There are 5 ways to turn a row about zero (a turn may also mirror it). The second row of each pair is the first, turned, with some noise. The first 45 pairs use one turn. New pairs use 3 turns, one after the other, and a turn may come again.
Some pairs, each with its turns in order after it:
[  8.2,   8.5, -44.5,   3.4, -11.8,   5.2,   7.6,   2.5]
[  5.4,  -3.5,  11.8,   0.4, -16.1,   5.5,   8.6, -39.6]
J_601

[ -8.5,  16.4, -16.6,   8.7, -12.8,  -5.2,  -4.5,  -1.0]
[ 19.2,   3.6,  -6.8,   4.4,   2.0,  14.2, -10.2,  11.0]
J_270

[ 18.9,  -7.5,   9.1, -10.8,  44.5,  -6.8, -25.6, -17.8]
[-31.0, -12.9, -26.0,  20.1,  28.6,  12.8,  10.5,  -8.6]
J_219

[ -1.9, -21.7,  -4.1,  -0.3, -35.3, -44.5,  27.4,  -8.1]
[ -9.1,  14.7, -29.1, -11.5,   0.9,  13.3, -46.9, -30.8]
J_270

[ -4.0,   1.3,   3.7, -10.9,  18.9,   1.7,   6.3,  21.2]
[  1.6,  -5.9,  19.1,  -9.7,  -4.4,   9.9, -14.3,  15.2]
J_601

[-18.8,  22.7,   4.1, -28.1,  10.8,   7.0,  -4.5,  16.8]
[-10.2,  -2.6,  -8.3, -17.2,  -7.6,  20.1,  -8.9,  31.0]
J_219

[ -1.6, -18.2, -44.5,  -3.5,  44.5,  -1.4, -15.7,  -6.1]
[ -1.2,   4.8,  51.2,  15.4,  12.2,  25.4,  27.3, -11.1]
J_601

[-11.5,  -1.1,  26.6,   1.1,  -8.7,   3.8,   7.8,  42.4]
[ 25.7, -22.6,   6.4, -27.1, -11.6,  17.3, -13.5,  -2.7]
J_219

[ -5.3,  -0.7, -35.2,  -2.0, -13.9,  -4.4,  -3.2,   8.8]
[ 10.5,  10.1,  -6.7,  -5.6,  -6.3, -26.6,   4.9,  19.1]
J_219

[-8.3, -3.6,  4.7,  9.1,  0.4, -6.2,  0.4,  0.9]
[ 0.1,  2.6, -4.5, 10.2, -6.1,  9.2,  0.1,  5.8]
J_601

[  9.4,  -3.6,  -8.5,  -8.2,   2.5, -36.5,  -2.0, -17.8]
[-26.7,  10.7, -16.0,  -5.0,  -2.4, -21.7,   5.8, -22.3]
J_219

[ 14.3,   6.0,   3.2,   1.7, -15.7,  12.4,  -4.1,  37.6]
[  6.6, -35.8,   1.1,  10.2,  10.4, -14.1,  -3.5, -10.7]
J_960

[  9.6, -14.3,  -4.5,   3.9, -21.6,  -1.8,   5.6, -25.3]
[-18.6,   0.1, -14.3,   9.7,   4.6, -15.9,  12.0, -17.6]
J_601

[-44.5,   1.3, -11.7,  -9.0, -13.9,  -4.4, -10.8, -14.3]
[  8.1,  27.6, -19.4, -29.8, -16.9, -10.1,  12.0, -17.0]
J_843

[ 35.5, -31.0,  13.1,  -2.5,  -4.1,  17.1, -36.3,   4.9]
[ 19.3, -29.6,   0.9, -13.1, -19.4,  18.5,  24.0, -37.0]
J_960

[ -2.8, -15.9,  13.0,  13.3,   7.0,  -5.7, -42.4,  11.8]
[-16.2, -25.9, -15.6,  -5.6, -13.2, -18.7,   2.0,  26.7]
J_270

[ 10.4,  22.0,  17.8,  -8.8, -13.3, -22.8,   8.4,  -2.5]
[-26.7,  -9.6, -12.8,  23.2,  -9.8,  -6.6,   7.8,  16.2]
J_960

[ -5.7,   4.1,   1.0, -35.8, -18.3, -23.7,   0.7,   8.4]
[ -1.3,  -5.0,   0.2, -17.1,   6.2,  14.6,   1.4, -44.5]
J_843

[ -4.3,   5.0, -19.4,  -0.6, -23.2, -44.5,  -9.0,   5.1]
[ 14.2,  12.5, -33.5,   8.4, -14.7,   1.5, -37.3,   6.9]
J_270

[-44.5,   9.3,   0.6,  35.4,  40.1,  -1.9,   0.1,  -3.3]
[ 22.2,  21.6,  11.1,  33.9, -27.2,  23.2,  16.2,  34.2]
J_601

[  0.1,   5.6,   1.9, -13.4, -15.6,   5.0,  -1.2,  34.3]
[  1.3,  12.2, -17.2,  13.1,  25.4, -18.5,   4.3,   8.5]
J_270

[16.5, -5.1,  3.6,  7.6,  5.9,  6.2, -2.1, -2.5]
[-8.4, -5.1, -1.1,  3.7, -6.9,  4.6, 14.2, -4.7]
J_270

[ -4.9,  -6.5, -31.7,  18.2,   7.4,   1.0,  -2.4,  -9.8]
[  8.8,  12.9,  -6.4, -26.3,  23.2,  10.7,  -3.9,   4.5]
J_960

[  8.5, -21.6, -44.5, -39.0, -20.3,   8.4,   5.0,   3.6]
[-25.9,  54.3,   3.1,  20.1,   1.3,   8.9, -13.7,  12.5]
J_270

[ -2.1, -36.1,  28.2,  15.0,  -4.7,  20.2,  -3.6,  -1.7]
[ -5.8,  -2.1,  -8.2,  37.0,  21.9, -16.2, -20.5,  17.2]
J_601

[-12.0,  -1.4,   1.5,  29.4,  -7.2, -29.1,   6.6, -18.2]
[-19.2,  28.0, -30.8,   8.4,  17.2,   5.5,   9.2,  -3.2]
J_960

[ -1.2,   7.0,  -5.3,  -8.3,   2.0, -11.8, -13.2,   3.0]
[ 10.1,   5.7,   9.4,  -3.7,  -3.7,   7.2,  -4.7, -13.7]
J_843

[ -8.4,   5.8,  12.2, -31.5,  13.4,   0.9,  33.3,   6.9]
[-16.4,   8.7,  37.4,  14.8, -15.2, -10.6, -11.3,  13.8]
J_960

[-10.4,   0.8,  -4.4, -24.4,   1.6, -30.1,   0.6,   1.7]
[-15.0,   7.7, -23.2, -20.0, -16.6,  -1.8,   5.1,  -4.9]
J_219

[-24.6,  -2.7,  -6.1,   3.1,  12.4, -22.0, -22.1,  -2.8]
[ 23.5,   9.0,   2.4, -11.0, -27.0,  -7.3,  -3.9,  -9.2]
J_843

[-13.1,  -3.7,  17.5, -24.3,  33.9, -40.6,  -5.6, -10.6]
[-25.1,  22.4,   7.5, -23.7,   8.0,  22.8,  13.3,  36.7]
J_601

[-37.2,  -6.0,  -3.6,  -3.0, -24.2,   1.5, -41.1,  10.3]
[ 32.2,  24.4, -37.0,  -3.0,  -4.9,   8.5, -18.9,  16.3]
J_219

[  6.3,   7.7,   3.9,  33.3,   3.3,  33.0, -38.0,  -7.2]
[ 52.4,  -5.5, -24.2,   2.5,   7.6,  19.2,   8.4,  -8.0]
J_960

[-17.9,  -5.5, -15.1,  44.5,   6.1,  -8.5,   0.2,   7.4]
[ 23.9,  18.2,   9.3, -18.3,  32.2, -17.5,  -3.0,  -8.6]
J_219

[-7.4,  8.9, 11.8,  2.4,  6.6, -9.2, -6.0, 26.6]
[ -5.0, -12.2,  -5.2,  15.4,  -3.4,   5.7, -24.5,  -7.8]
J_960

[-16.9, -44.5,  -8.7,  21.5, -18.6,  -1.8,   3.4,  -0.1]
[-20.2,   0.2, -18.7, -24.4, -19.1, -21.9, -28.0,  14.5]
J_843

[ 3.6,  8.0,  8.3, 15.3,  3.0, 15.4,  3.5,  1.2]
[15.0, -0.4,  2.8, 13.1,  7.3,  5.2,  3.1, -0.1]
J_960

[ -7.0, -10.2,  -4.5,   3.2,   3.7, -11.6, -22.3,   1.4]
[  6.3,   5.5, -23.2,   0.0,  11.6,  -3.4,  -0.7,  -2.3]
J_219

[ -1.2, -31.2,   1.6, -24.9,   1.3,   8.7, -11.8,   3.7]
[-13.5,  -9.5,  25.0, -21.1,   2.3, -19.6,  -1.2,  -7.7]
J_843

[-11.2, -20.9,  -8.4,  18.7,  -0.6,  -0.5,   0.5,   1.9]
[ -8.9,   3.8,  -9.3,  -5.7, -17.5, -10.8, -15.0,  12.4]
J_843

[ 9.6, 11.2, 10.9,  3.4, 14.8,  0.9,  5.1,  8.5]
[  5.4, -16.4,   4.9,  -7.0,  -6.0,   1.6,   1.9,  17.5]
J_601

[ 4.3, 18.5, -1.3,  3.7, 26.9, -0.5,  4.3,  1.2]
[ 8.4,  1.5,  7.8, 27.1, -9.9,  4.8, 12.5,  1.7]
J_843

[ 0.7, -4.2, -1.9, 10.8,  9.8,  8.3, -9.1,  9.3]
[-1.5,  0.8, 12.2, -0.1, -8.7,  3.9, -2.7, 14.6]
J_843

[ -0.3,   9.3, -17.4,  14.6, -24.8,  -8.4, -14.0,  -1.8]
[ 10.5,   3.4, -24.7,   0.1,  -7.1,  18.3,  -9.2,  19.3]
J_270

[ -1.7,  11.4,  -1.5, -14.3,  -3.9,  -7.4,  13.4,   4.0]
[ 13.7,  16.9,   1.1,   7.1,   5.4,  -8.1,  -5.5, -10.2]
J_270

New pairs. What belongs after each?
[ -0.1,  -1.0, -16.3, -38.0,   3.4, -13.5,  16.5, -44.5]
[ 14.1,  -2.1,  19.5, -24.4,  -5.5,  11.8,  -7.3,  54.9]
J_843 J_960 J_219

[-29.2,  20.1,   4.5,  -2.6,  18.4,  36.1,   3.6,  30.2]
[ 11.0,   7.0, -31.9, -36.2,  -7.0,  11.9,  16.9, -31.7]
J_601 J_219 J_960

[-32.2,  13.5,   7.7,   0.0,  18.5,  -6.3, -14.9,   5.8]
[-10.2, -21.0,   9.8,  -4.1, -10.1, -12.6, -25.4,  20.3]
J_601 J_960 J_843

[-35.3,   6.4,  -2.2, -10.2, -35.0,   5.4,   7.2,  13.0]
[-34.6,   6.5,  -8.4, -10.3,  10.9, -11.1,  22.9,  28.4]
J_270 J_960 J_270

[  8.8,   3.8,  -3.1, -18.9,  -4.6,  -5.3,   8.4,  -3.2]
[  4.4,   4.9,  -8.1, -18.8,   5.0,   6.0,   2.3,   3.7]
J_601 J_270 J_601

[ 6.7, -3.8,  4.9, -3.7, -6.2, 18.3,  2.0, -0.3]
[ 0.3, 13.1, 10.4, -9.8,  4.1, -2.0, -6.0, -1.4]
J_219 J_270 J_960

[ 36.9, -10.4,  -8.8,  11.4,  -3.1,   4.1, -32.2,  -2.2]
[-15.2,   0.4,  18.3, -12.7,  -9.0,  15.4,  41.4,  11.3]
J_219 J_219 J_601

[-11.6,  16.2,   5.0,   1.1,  -1.4, -16.2,  -4.0, -13.5]
[ -7.4,   5.4,  22.8,   1.1, -15.7,  -7.4,  -7.9,  -2.9]
J_270 J_601 J_270

[-44.5, -15.7,  13.0,  -8.5,  -4.6,   9.6,   9.4,   8.2]
[ -4.1, -34.4, -14.9, -10.0,  28.4, -11.8, -10.6,  -3.7]
J_270 J_843 J_843

[  7.9,   0.0,   3.1, -10.3, -16.3,   4.1, -44.5,   8.4]
[13.1, 27.7,  7.8, 25.3, -1.8, 15.6, -6.6, 24.1]
J_270 J_843 J_219

[  4.9, -18.0,  -9.4,   1.0, -26.9, -35.5,  32.6,  -5.9]
[ 27.9,  -5.4, -23.6,  -2.3,  16.6,   0.8, -44.9, -10.5]
J_843 J_270 J_601

[ 34.3, -13.6,  -7.2,  -1.1,  -0.6,   0.4,  -3.4, -39.4]
[ 13.7,  -9.3, -12.7,  19.4, -30.9,  -3.0,  -8.7, -29.8]
J_219 J_601 J_601

[ -2.6, -41.5,  -0.1,   5.6, -17.2,  12.7, -24.5,  -1.7]
[ 37.5, -27.7,  16.6,  -9.2,   6.4,   7.4,   0.0,  16.9]
J_601 J_960 J_960

[ -5.9,   2.6, -44.5,   6.5,  35.0,  -2.9,  17.4, -30.0]
[ -8.0,  -4.8,  16.1, -30.2,  39.4,   9.0,  19.3, -37.2]
J_960 J_843 J_270

[  9.0,  -7.1,  -3.9,  34.8, -44.5,  -4.9,  -2.7,  11.1]
[  7.0, -14.3,   5.6, -18.7, -29.8,  21.0, -28.9,  23.9]
J_219 J_219 J_270

[  1.3,   9.6,  -8.6,  -3.4,  -2.9,  14.8, -13.1, -29.7]
[ -9.5,   3.2,  14.3,  14.6,   1.4, -18.4,  -6.5, -25.1]
J_843 J_270 J_219

[  1.9, -42.8,   5.9, -26.8,   9.3, -44.5, -38.1,  11.5]
[-18.3, -26.8, -14.7, -12.0, -28.2,  34.1, -29.9,  45.6]
J_960 J_270 J_219

[ 15.0,   1.5,   1.2,  13.3, -31.2, -44.5, -19.2,  18.0]
[ 19.8,  -9.8,  14.6, -40.5, -11.5,  18.9,  23.8,  30.8]
J_960 J_270 J_843

[ 40.1, -44.5,   1.4,  -5.5,  28.0,  34.8, -34.6, -20.7]
[ -5.5, -28.8, -58.1,  -0.5,  28.8, -10.0, -30.3, -29.3]
J_219 J_843 J_960

[  3.1, -20.5,   4.2,   5.0,   8.5, -10.7, -24.9,   1.4]
[  4.1,  19.7,  -0.6, -13.1,  11.6, -10.9,   0.5, -17.5]
J_270 J_843 J_601

[ -0.9,  16.1, -44.5,   2.3,   1.6,   5.2,   0.4,   4.8]
[ -1.3,  -2.3,  35.5, -22.7, -10.5,  -6.1,   2.5, -13.3]
J_601 J_960 J_219

[-14.4,  11.4,  -1.9,  44.5,   1.8,  -2.3,   4.2,   6.1]
[ -9.4, -46.7,   9.0,  -7.7, -10.8,  -6.1,  -2.0,  -6.4]
J_270 J_601 J_270

[ -7.1,  18.9,  -1.3,  36.5,  44.5,  -0.1,  -4.4, -26.7]
[ -3.0,   4.1,  31.1,  35.4, -12.6, -11.0,  41.7,  11.9]
J_601 J_270 J_601

[  2.7, -14.6,  -6.9,  20.1,  -5.0,  -3.1,  11.3,  44.5]
[-14.7,  -8.1,  32.0,  -0.2, -34.1,  16.7,  11.4, -13.1]
J_843 J_270 J_843

[ 18.0,  -2.2,  -0.8, -38.6,  27.1, -13.9, -11.5, -15.5]
[ -1.9,  27.7,  31.2,   8.6,  21.1,  -4.2, -13.6, -18.6]
J_270 J_270 J_843

[  1.3,  11.8,  -3.7, -27.4,  22.8, -29.3,  -1.9,  15.2]
[-16.1,   2.0,  -4.1,  13.5, -25.1,   3.4,  27.1,  19.8]
J_270 J_843 J_270

[  8.7,  -7.3, -18.9,  -1.2,  22.8, -10.7,   0.8,   7.2]
[-18.5,  -1.6,   1.1,  18.7,  12.2,  -2.7, -15.3,  -7.8]
J_270 J_219 J_219

[ -5.1, -12.3,  -1.3,  -4.2,  23.8,   9.7,   6.2,  -9.2]
[ -5.3,  10.3, -16.5,  18.9,   9.1, -14.0,   6.5,   7.2]
J_843 J_270 J_219

[ -3.3,  -0.7, -17.5, -44.5,   2.0,  -3.4,  19.1,   6.4]
[-16.2,  -1.2,  -3.6, -49.7,   6.3,   7.6,  -0.3,   0.8]
J_601 J_270 J_601

[ -3.6,  -0.5,  40.9, -21.4,  -7.9,  13.0, -24.7,  26.1]
[ -4.7,  -9.0, -14.9, -41.2,   2.0, -14.5,  35.1, -10.9]
J_601 J_843 J_270

[-21.3, -19.3,  -6.4,  20.1, -17.3,  -1.3,  -4.4,  13.9]
[ -9.9, -18.1,  -2.8, -18.7,  -0.1,  -1.5, -31.8,   7.2]
J_219 J_219 J_270

[ -3.7, -39.7,  -5.7,  44.5, -18.9,  16.2,  13.0, -27.7]
[ -2.2, -12.4, -14.2,   3.4,  30.4,  64.0,  -0.6,  -1.9]
J_601 J_601 J_270

[  2.9,   0.2,   2.5,   0.6, -15.6,  10.7,   2.8,   1.5]
[-3.0, 12.9,  5.3, -6.8, 10.5,  1.8,  5.6,  0.2]
J_219 J_960 J_960

[ 1.8, 17.3, -2.9, 33.3, 44.5,  5.6,  3.1, 13.6]
[ -9.6, -17.8,  13.1,  47.5,   7.1,  -4.2, -14.7, -25.9]
J_960 J_843 J_960

[-10.0,  -4.6, -10.1, -43.7,  -8.4,  -0.9,  -4.4,  -1.1]
[ 8.4,  1.1, 16.9, -4.7, 21.1,  4.4, -4.2, 35.4]
J_601 J_219 J_270

[ -9.7,  -3.5,   9.2,   5.0,  29.7,  -2.0, -11.7,  -2.8]
[ -2.0,   2.3, -21.9,   7.4, -15.5, -20.2,   0.3,   0.8]
J_843 J_960 J_843

[ 27.3,  -3.4,   3.0, -26.5,   7.8, -17.1, -12.6,   7.8]
[-18.3,  36.1, -15.3,  -0.3,  18.6,  -1.6,   2.2,  -5.4]
J_270 J_601 J_843

[-35.5,  15.7, -15.0,  -8.0,   3.2,  -5.5,  33.1,  20.3]
[ 37.0,  14.8,  18.0,  27.2,   1.0,  13.0, -13.1,  11.9]
J_843 J_843 J_270

[  1.2, -13.3,  15.6,   1.0,   0.5,  -3.6, -19.6, -44.5]
[ -4.8,  14.6, -11.8, -12.0, -20.2, -32.2, -10.4, -25.4]
J_843 J_219 J_843

[ -7.5, -10.1,   0.2,  -0.1, -15.9,  -3.3,  -1.3, -18.2]
[ -7.2,  -9.4,   0.0,   5.0, -16.5,  14.0,   3.4,  15.2]
J_270 J_601 J_960

[ 26.4,  -4.0,  12.5,  22.0,  -5.2, -27.7,   9.4,   0.2]
[-20.9,  -1.2, -16.3,   2.8,  25.3, -22.6, -13.2,   8.5]
J_960 J_843 J_960

[27.7, 13.3,  2.4, 12.4, -6.1, 32.0, 23.6,  5.1]
[ -8.6,  -1.0,  22.3,  25.1,   3.4,  34.8,   9.1, -13.9]
J_270 J_270 J_219

[ -1.2,   2.4,  -7.7,  -5.1,  34.6, -10.1,   6.7,   6.1]
[-12.1,   7.8,  24.8,  -1.1,   1.1,   5.9,  -4.5,  24.5]
J_960 J_219 J_843

[  1.8,  -2.2,   5.0,  17.3,  -1.1,  -5.9, -28.1,   5.5]
[ 17.3,   5.3, -12.7,  -3.2,  10.9,  12.1, -25.2,   2.1]
J_270 J_270 J_960

[  8.2,  16.1,   8.1,   5.4,  -5.6, -10.9,   0.9,   2.4]
[ 11.0,  -2.9,  11.8, -13.1,  -1.1,  -6.1,  -7.5,   5.6]
J_601 J_843 J_270

[  2.1,  15.9, -16.4,  30.2,  11.0,  26.8,  -1.3,  -5.4]
[-26.5,  -7.4,   6.8,  13.1,  19.8,  -4.6, -22.0,  23.1]
J_960 J_601 J_601

